The same things were measured in two ways. Each way mixes the same 11 hidden numbers, adds some noise and spreads widely along 7 directions of its own, which tell nothing about the thing.
In the rows, zero is written as 128.
Some things both ways: the first way, then the second way.
[132 155 142 103 117 172 148  87  97  48 130 145 124 143 203 136 157 172
 145 101 153 138  61 150 144 116 208 108]
[131 138 102  86 110 157  94  79 120 138 140  95 123 125 142 152 113 169
 130 120 113 131  94 133 159 115 142 128]

[112 147  46 138 112 139 133 114  98 136 172 157 120 163 141 168 110  94
 159 164 184 104  79 126 125  90 134 107]
[162 104 108 128 152 191  59  70 171 124 208 163  73 177 145 138  87 104
  82 120  94 151 164 107 158 108 114 136]

[123 125 194 112 146 229  96 127 104  78 131 120 143 114 173 164 177 155
 126  78  92 175  81  73 108 106 127 127]
[179 137 126 127 143 172  60 114 108 172 111  99 106 123 178  92  94 154
  77 112  91 108  92 139 190 156 197 110]

[131 135 133 128 167 145 107  84 154 112  77 106 130 116 181 166 167 155
 138 166  72 154  61  95 173 120  91 148]
[144 122  95 100 118 171  68 110  75 174 137 109 133 120 157 162 148 140
 143 128 103 150  91 125 166 113 167  94]

[137 118 136 110 132 180 168  58  75  79 146 123 126 123 179  77 144 100
 140 131 176 183  90 166 117 114 179 146]
[157 140 187  82 105  99 131 189 100 170 101 109 117  93 138 112 158 140
 154 134 154  84 134 170 118 145 122 102]

[ 96 115 195  89 137 197 143 166  81  78 126 141 139 135 126 160 126 144
 121  94 144 168 105 127 119 136 177 148]
[157 137 149 137 131 129 128 138 159 138 113 205  94 151 102 147 115 106
  90 177 156 129 168 123 131 150 120 148]

[127 122 177 107 143 226 130 119 113  56 139 137 139 131 121 181 160 154
 125 103 150 162  91 140 140 108 133 115]
[107 135 124 108 131 147  84 100  69 155 162 145 189 124 187 130 142 113
 140 149 145 149  59 126 159 168 183 119]

[111 139 165 107 151 133 119  98 147  95 123 129 133 137 220 138 126 191
 145 167  78 164  64 142 159 123 132 136]
[158 141 123  64 131 120 159 174  63 144  72  61 154  12 116 158 147 187
 148 113 101 144 117 158 150 144 147 142]

[ 98 108 107  77 141 166 165  88 116  97 157 136 125 138 141  92 110 114
 134 142 177 171 104 182 132 100 164 130]
[144 100 136 108 136 175 111 147  89 150 170 131 113 124 163 136 147  95
 129 120  97 157 120 141 140 110 153  92]

[121 110  63 119  95 123 183  85 115 125 162 118 149 123  51 120 105 109
 106 156 148 135 117 142 160 119 137 124]
[ 74 110 159 104 127  86 188 148 117 162 134 168 102 133 118 133 179 109
 167 172 207 148 108 137  98 143 117 116]

[ 91 154 143 101  69 143  87 127  67  92 165 160 130 147 140 153 107 126
 128 104 220 116 111 171 120 102 136  98]
[ 91 121  66  99 137 161  76  42  94 137 192 108 164 116 175 137 127 139
 154  96 101 154  80 102 160 131 180 118]

[142 129 146  92 133 153 144  99  97  57 128 145  90 117 173  87 137 139
 155 108 185 170 123 161 119 122 221 122]
[136 148 125 100 117 164  77 122 177 103 127 110 110 117 145  99 135 193
 108 118  99  84 150 158 169 114 134 122]

[148 114 129 110 151 158 126 153 156  99 138 127 151 112  93  98 157 153
 106  65 125 129 127 152 115 153 181  96]
[ 91  85 101 115 147  84 151 125 108 143 138 130 115 147 164 125 137 116
 121 182 105 159  75 127 144 127 155 125]

[106 101 144 136 158 179 126 130 154 130 153 119 168 114 117 135 137 117
 110 129  83 147 104 105 127 108  98 116]
[121 130 131 133 121 140 174 137 126 140  75 119  73 135 115 156 106 133
 101 166 119 166 138 121 154 111 139 128]

[114 120 151 110  81 140 144 134 101 104 147 153 114 136 110  92 121 112
 113  85 184 147 133 141 131 114 184 107]
[102 140  99 127 108 184  87  91 104 169 156 101 116 139 194 115 124 122
 145 121 121 139  89 137 169 123 197  76]

[ 89 135 144 124 160 188  94 116  64  96 176 147 145 161 234 139 143  91
 166 141 181 123  55 190  62 109 148 130]
[133 151 118  94 134 100 118 110 123 124 131 165  73 130 165 163 106 125
  91 136 106 133 131 124 137 147 115 176]

[152 148 147 123 138 106 184 113 151 115 111 147 106 150 225  98 116 168
 174 146 124 133  90 131 125 126 221 143]
[ 90 145 113 134 145 138 119 111  97 184 125 113 136  96 157 164 162 106
 147 143 132 143  94 113 151 121 164 119]

[112 129 124 115 129 103  96 123 141 115 119 118 134 120 111 144 132 163
 114 147  97 138  84 134 163 140 116 120]
[ 72  98 115 136 151 138 111 105 185 144 196 133 118 137 169 122 157 119
 144 160 138 131 107 133 144 134 119 121]

[137 123 143 109 140 145  83 164 145 118 120 123 127 121 125 161 170 160
 129  71  95 110 135  99  93 150 148 120]
[167 126 177 118 179  66 142 150 137 117 120 198 117 161 167 109 115 131
  65 146 106 110  69 124 137 185 149 167]

[132 127  85 129 128 146 103  96 134 146 142 107 149 130 117 157 147 116
 128 141 126 114  98 121 116 118  81 125]
[ 82  92 142 103 147 107 131 113 100 145 146 122 123 132 149 153 164 145
 145 136 138 162  95  94 143 138 112 121]

[119 141 103 131 133 137 101  79  67 113 159 137 110 141 217 135 123  85
 174 182 185 142  90 168 105 110 125 141]
[ 86 127  73  80 124 104 110  94  65 141 116 131 125 111 146 153 158 168
 164 116 129 166 119  90 156 132 161 107]

[ 94 144 132 133 102  81  83 133 127 159 123 136 145 141 150 131  97 116
 123 160 151 106  98 144 145 121  91 129]
[ 56 121  53 142 112 191  66  42 168 149 182  97  79 142 155 172 119 117
 133 153 109 158 173  99 166  82 109 126]

[136 118  92 102 158 153 134  36 150 129 104  89 142 102 163 136 141 123
 135 181 116 166 107 131 159 100  60 160]
[140 100 165  98 120  93 127 169  72 148  93 141 130 129 127 139 151 122
 112 171 118 122 140 123 124 118 120 123]

[121 133 134 124 140 159  97  90  98  91 147 117 169 108 152 103 138 121
 122 130 164 136  92 172 116 126 128 121]
[146 121 125 111 149 159 107 116 131 175 185 116 122 121 142 130 141  98
 149 135 135 133  98 147 137  93 150 104]

[146 114 113 165 140  95 147 128 165 165 115 115 141  89  97 134  99 101
 133 180 107 127 167  87 156 120  88 134]
[116 122  92 132 113 153  97 104 132 156 139 135 121 122 123 126 128 114
 134 161 130 125 170 122 143 118 153 109]

[134 134 103 112 139 116 152 127 125 144 127 132 107 146 162 141 123 126
 153 150 145 137 103 130 118 127 137 140]
[126  92 136 127 140 192  61 141 127 172 199 140 102 130 158 112 151  71
 117 175 145 150 159 159 143 122 124 105]

[154 139 105 150 155  94 124 146 156 137  99 122 130 123 141 157 152 130
 151 135 116  76 123 116 113 156 162 133]
[167 115  96  76 137 119  88  91 100 132 160 150 135 118 149 181 134 170
 136  91  81 140  87 100 141 152 131 143]

[128 140 141 166 128 158 171 142  91 118 163 162  99 155 203 156 140  86
 178 137 171 111  87 103  93  82 171 100]
[197 126 138 130 122 110  97 100 159 129 143 126 152 115 161 155  82 157
 118  73  54  70 120  98 138 189 129 148]

[106 144 148 123 108 166 101 109  83  74 166 155 115 144 174 127 133 134
 132 131 163 169  62 145 148  94 141  92]
[163 137  82  80 119 103 120 132  95 141  95  70 139  66 148 113 108 190
 138 117  77 110 109 149 164 150 185 121]

[135 122 130  95 144 148  88 104 161 104 103 113 136  82 139 143 131 173
 126 120  81 166 152  91 154 121 116 137]
[189 106 124  84 157 149  71 116  75 126 141  95 152  91 154  93 118 173
 116  54  56 116 119 117 167 130 184 101]

[138  96 136 160 188 180 163 117 138 117 139 103 180  74 126 137 139  90
 129 153  94 141 150 110 116 118 114 131]
[148 111 156 100 107  94 157 138 121 147 135 146 125 113 109 140 133 113
 156 132 145 104 156 123  93 144 109 127]

[125 105 116 120 142 161 151 110 135 118 140 111 134  98  86 149 142 118
 111 136 116 165 120 107 151 101  89 110]
[129  81 142 136 110 168 140 150 160 139 139 124 125 144 103 120 136 124
 130 180 138 140 143 151 138 112 128  93]

Other things, the second way, with their names:
K572: [ 99 116 138 146 143  78 167 117 134 156 122 119 166 116 128 157 134 105
 152 169 144 131 100  96 129 145 127 136]
K284: [167 118 169 118 133 122 182 171  69 169 108 108 168 101 139 174 128  92
 144 153 117 160  64 139 131 134 158 116]
K88: [119 134 114 101 118 166  96 112 111 157 163 128  89 139 152 138 141  95
 126 148 120 139 139 146 140  76 140 111]
K810: [106 119  39 107 130 118  91  60  90 132 117 172  50 196 165 147  83 142
  71 170  86 195 115  84 181 118 174 138]
K45: [ 82  83 191 113 159  47 167 159 134 165 133 127 128  93 112 113 183 118
 164 164 192 106 144 116  93 161  71 133]
K354: [131 136 169 123 168 129 160 175 138 167 134 171 129 121 132 148 185 107
 129 166 158 143  58 162 129 129 151 124]
K735: [147  86 215 129 154 108 192 160 126 151 161  75 213  89 114 161 166 108
 217  83 141 125  89 101 105 132 107  78]
K714: [157 133 178  82 116  89 176 170  79 133  49 160 131 135  58 189 160 154
 143 163 165 156 134 105 124 102 102 122]
K245: [ 88 106  86 201 171 126 147  60 244 127 147 171 108 207 106 156 115 117
 113 170 118 152 117  57 160 101 139 124]
K151: [138 114 179 110 117 104 127 166 110 156 156  76 189  74 165 123 150  96
 180 130 123  77 137 149 109 145 114 107]
K134: [118 106 168 114 142 109 130 144 129 152 148 136 153 137 145 126 151 113
 142 176 162 126  89 139 132 142 120 119]
K212: [141 108 137 108 140 148  96 108 135  97 163 129 154 114 142  95 109 143
 116 101  97 117 158 115 150 145 143 124]
K501: [151 144 126  42 138 152 116 161  33 161  98  87  96  18 152 165 156 191
 124  85 109 169  95 165 157 162 144 148]
K131: [151  94 165 103 141 133  89 129 110 166 192 112 160  97 147 111 155 114
 171 102 152 109 128 128 122 160 121  95]
K710: [189 134 169 113 149 129 156 166 144 113  90 158  85 148 109 142 114 142
  83 131 103 140 138 128 148 110 132 129]
K647: [158 137 163 108 134 105 108 133 125 173 117 123 109 111 123 133 121 123
 119 149 156 104 144 129 133 144 108 143]
K186: [129 104  86 142 132 178  59  66 133 141 172 127 127 174 171 109 106 115
 104 124  70 125 118 102 170  95 188  94]
K819: [165 106 130 118 159 136  53 105 109 132 179 127 165 120 181  99 117 117
 112 102  74 108 136 109 159 146 160 118]
K833: [115 124  97 130 113  97 106  54 131 142 117 124 160 141 116 165 112 147
 139 143 116 113 124  65 141 129 133 140]
K130: [119 130 101 102 113 133 128  98 135 146 145 141 106 150 144 157 128 146
 147 137 125 144  85 130 142 119 148 114]
K469: [219 115 182 133 168 161 127 155 167 138 147 168 111 157 105 160 105 107
  79 152 117 143 111 140 140 124 115 150]
K631: [131 138  87 131 135 173 100  86 189 124 126 124 100 144 130 138 108 187
 103 133 103 140 101 132 185 125 157 131]
K488: [142 127 106 118 125 116 110 105 142 132 122 127 115 119 136 104 104 138
 111 132  94  97 156 123 144 135 158 134]
K74: [206 117 121 102 129 221  72  89 170 123 177 116 107 152  99 157 105 156
 121  83  90 138 148 126 158  65 127 100]
K235: [107 111 125 116 130 111 135  97 180 104 166 169 118 162 118 123 115 113
 117 162 132 122 155 119 120 114 108 145]
K521: [ 56 162 117 149 129  95  80  92 170 150 103 181  39 192 168 110 132  95
  49 221 132  86 171 118 148  94 116 169]
K798: [135  93 198 124 143 111 156 178 155 127 135 147 117 138 118  84 142 110
 122 159 150 110 165 143 118 133 109 108]
K115: [122 116 113 112 129 107 113 113 115 171 175 125 147 106 162 144 147 111
 177 125 140 125 105 118 127 162 143 106]
K28: [120  96 131 130 136 124 127 113 171 112 137 123 163 132  95 132 149 152
 135 148 103 101 145 107 133  95 117 125]
K509: [128 123 172 144 118 162 147 128 183 135 126 124 126 138 109 142 130 132
 126 131 136 100 139 127 128 115 115 116]
K431: [132 161 136  72 126 162 154 180 105 133 111  97 119  55 147  93 143 144
 118 145 125 132 121 216 149 120 175 129]
K183: [130 135 145  78 106 182 136 137  93 137 110 116 141  90 102 153 162 153
 132 133 139 141 113 158 135 100 143 126]
K337: [114 130 100 129 136 119 144 114 165 126 119 166  86 147  96 160 127 123
 119 175 136 161 170 105 146 100 116 131]
K937: [220 111 191 100 144 128 138 161 130  96 124 179 124 155 100 164 116 124
  86 118  75 121 154 113 120 105 100 144]
K456: [163 123 163 172 148 142 108 105 246 126 164 199 109 198 108 128 107  82
  71 184 115  70 154 126 120  95 104 159]
K591: [129 109 191 114 101 145 121 116 135 142 146 113 129 145 114 163 139 115
 150 122 147 105 159 106 113  94  77 109]
K256: [173 158  88 100 153 153  88 104 127 146 133 134 112  94 143 152 120 164
 117  98  99 140 114 126 169 143 170 135]
K380: [ 95 119 147  76 119 110 174 139  46 113  90 148 146 113 137 188 162 160
 139 118 104 176  88 101 131 130 139 128]
K224: [150 129 119 113 112 197  40  69 129 168 190 116 122 157 165 174 119 124
 139 122 133 140  93 121 162 119 123 113]
K739: [ 51 114 105 170  97 196 100  83 129 175 192 145  92 202 187 117 110  18
 119 218 162 171 140 133 151  83 168  82]
K905: [132 158 130 119 143 108 110 137 128 188 123 137  85  96 166 105 138 108
 116 140 139  96 119 152 138 150 169 128]
K845: [ 80 114  99 129 145 100 124  80  95 171 133 128 143 107 157 156 151 143
 159 111 133 144  83  72 144 167 161 117]
K916: [177 104 169 141 159  96 126 153 109 191 149 141 145 146 152 121 130  63
 142 156 137 122  96 119 129 139 156  94]
K518: [126 128 164 107 104 193 164 159 134 115 104 158 142 109  59 188 162 152
 142 155 175 170 145 140 130 113 101 120]

Some of these things the first way, each followed by its name:
[150 113 160 144 112 150 163 162 168 117 134 135 177 115  31 106 117 151
  88  86 128 121 138 125 151 141 167 105] | K572
[123 137 119 132 133 184 123 105 131 135 116 125 141 118 161 180 152 101
 139 123 131 123 118  62 131  73  81 121] | K591
[141 100 117  81 128 160 176 110 128  92 145 127 125 106  89  87 120 139
 115 100 144 182 158 142 135 129 188 126] | K798
[179 123 133 166 133 149 149 122 132 147 140 111 176 107 108 101 136  95
 127 111 148  99 144 122  86 141 144 139] | K647
[137 144  92 167 111 184 143 118 109 125 142 142 147 154  83 177 159  87
 128 119 184  89  59 104 134  93 115  99] | K224
[143 154 215 113 115 153 105 166 140  84  61 133 144 106 157 172 150 200
 114  66  86 135 126  66 163 144 169 136] | K833
[124 134 111 112 126 161  90 111 145 128  82 121 130 127 120 194 156 141
 124 132 104 142  98  64 172 111  79 146] | K714
[147 126 126 176 157 147 115 157 138 120 147 134 143 107 100 144 136 121
 141 130 118 117 109  91 115 123 144  95] | K245
[150 102 143 114 147 133 156 149 181 114 106 111 162 102  31  95 135 157
  97  84 116 119 140 135 127 167 184 131] | K354
[ 96 118 202  92 139 148  98  92  97  85 117  90 177  96 177 132 129 172
 107 143  79 172  99 157 133 153 113 172] | K845
[ 96 122 128 128 135 164 118 165 143 153 152 131 162 156 112 177 125 132
 125 120 108 106  81  99 104 114 114 123] | K501
[120 111 192  90 153 143 113 146 122  86 160 136 124 107 189  76 129 144
 142  87 151 148 162 187  71 136 193 110] | K431
[ 94 136 149 118  73 139 102 163  68 112 166 166 141 160  73 115  90 101
 113 103 232 116 102 170 112 127 171 117] | K256
[ 86 129 158  84 101 151 104 101  95  82 132 132 143 108 135 128 101 150
 105 137 137 183 112 137 175 108 120 132] | K488
[ 92 123 157  71 110 116  89 155 141 144 106 131 113 135 152 151 132 131
 127  84 149 107 168 131 100 124 119 135] | K380
[123 131 132 124 138 109 110 154 137 118 114 142 130 131 129 126 114 144
 131 143 115 139 112 130 150 150 167 136] | K337
[137 127 126 125 124 133 115  57  99 116 135 106 142 121 168  94 140 115
 124 162 138 161  84 170 137 133 107 150] | K916
[123 138 102 100  84  69 117 142 157 153  97 146 123 135 100  89  98 127
 111 106 173 100 159 137 153 134 162 127] | K88
[165 143 129 143 150 132 125 142 126 129 129 144  89 110 220 118 152  99
 183  96 169 108 164 102  62 108 175 103] | K186
[118 101  87 149 144 140  62 111 127 153 154 103 185 103  63 131 134  72
 101 153 140 107 132 156 114 137  54 130] | K810
[142 137 158 151 167 164 114 114  82  79 159 127 121 119 211 129 168 117
 168 124 152 125  79 149  65 123 168 107] | K631
[114  86 114 132 163 186 156  86 163 108 146 116 170  96  81 120 125 107
 101 165 102 174 117 135 181  90  80 113] | K739
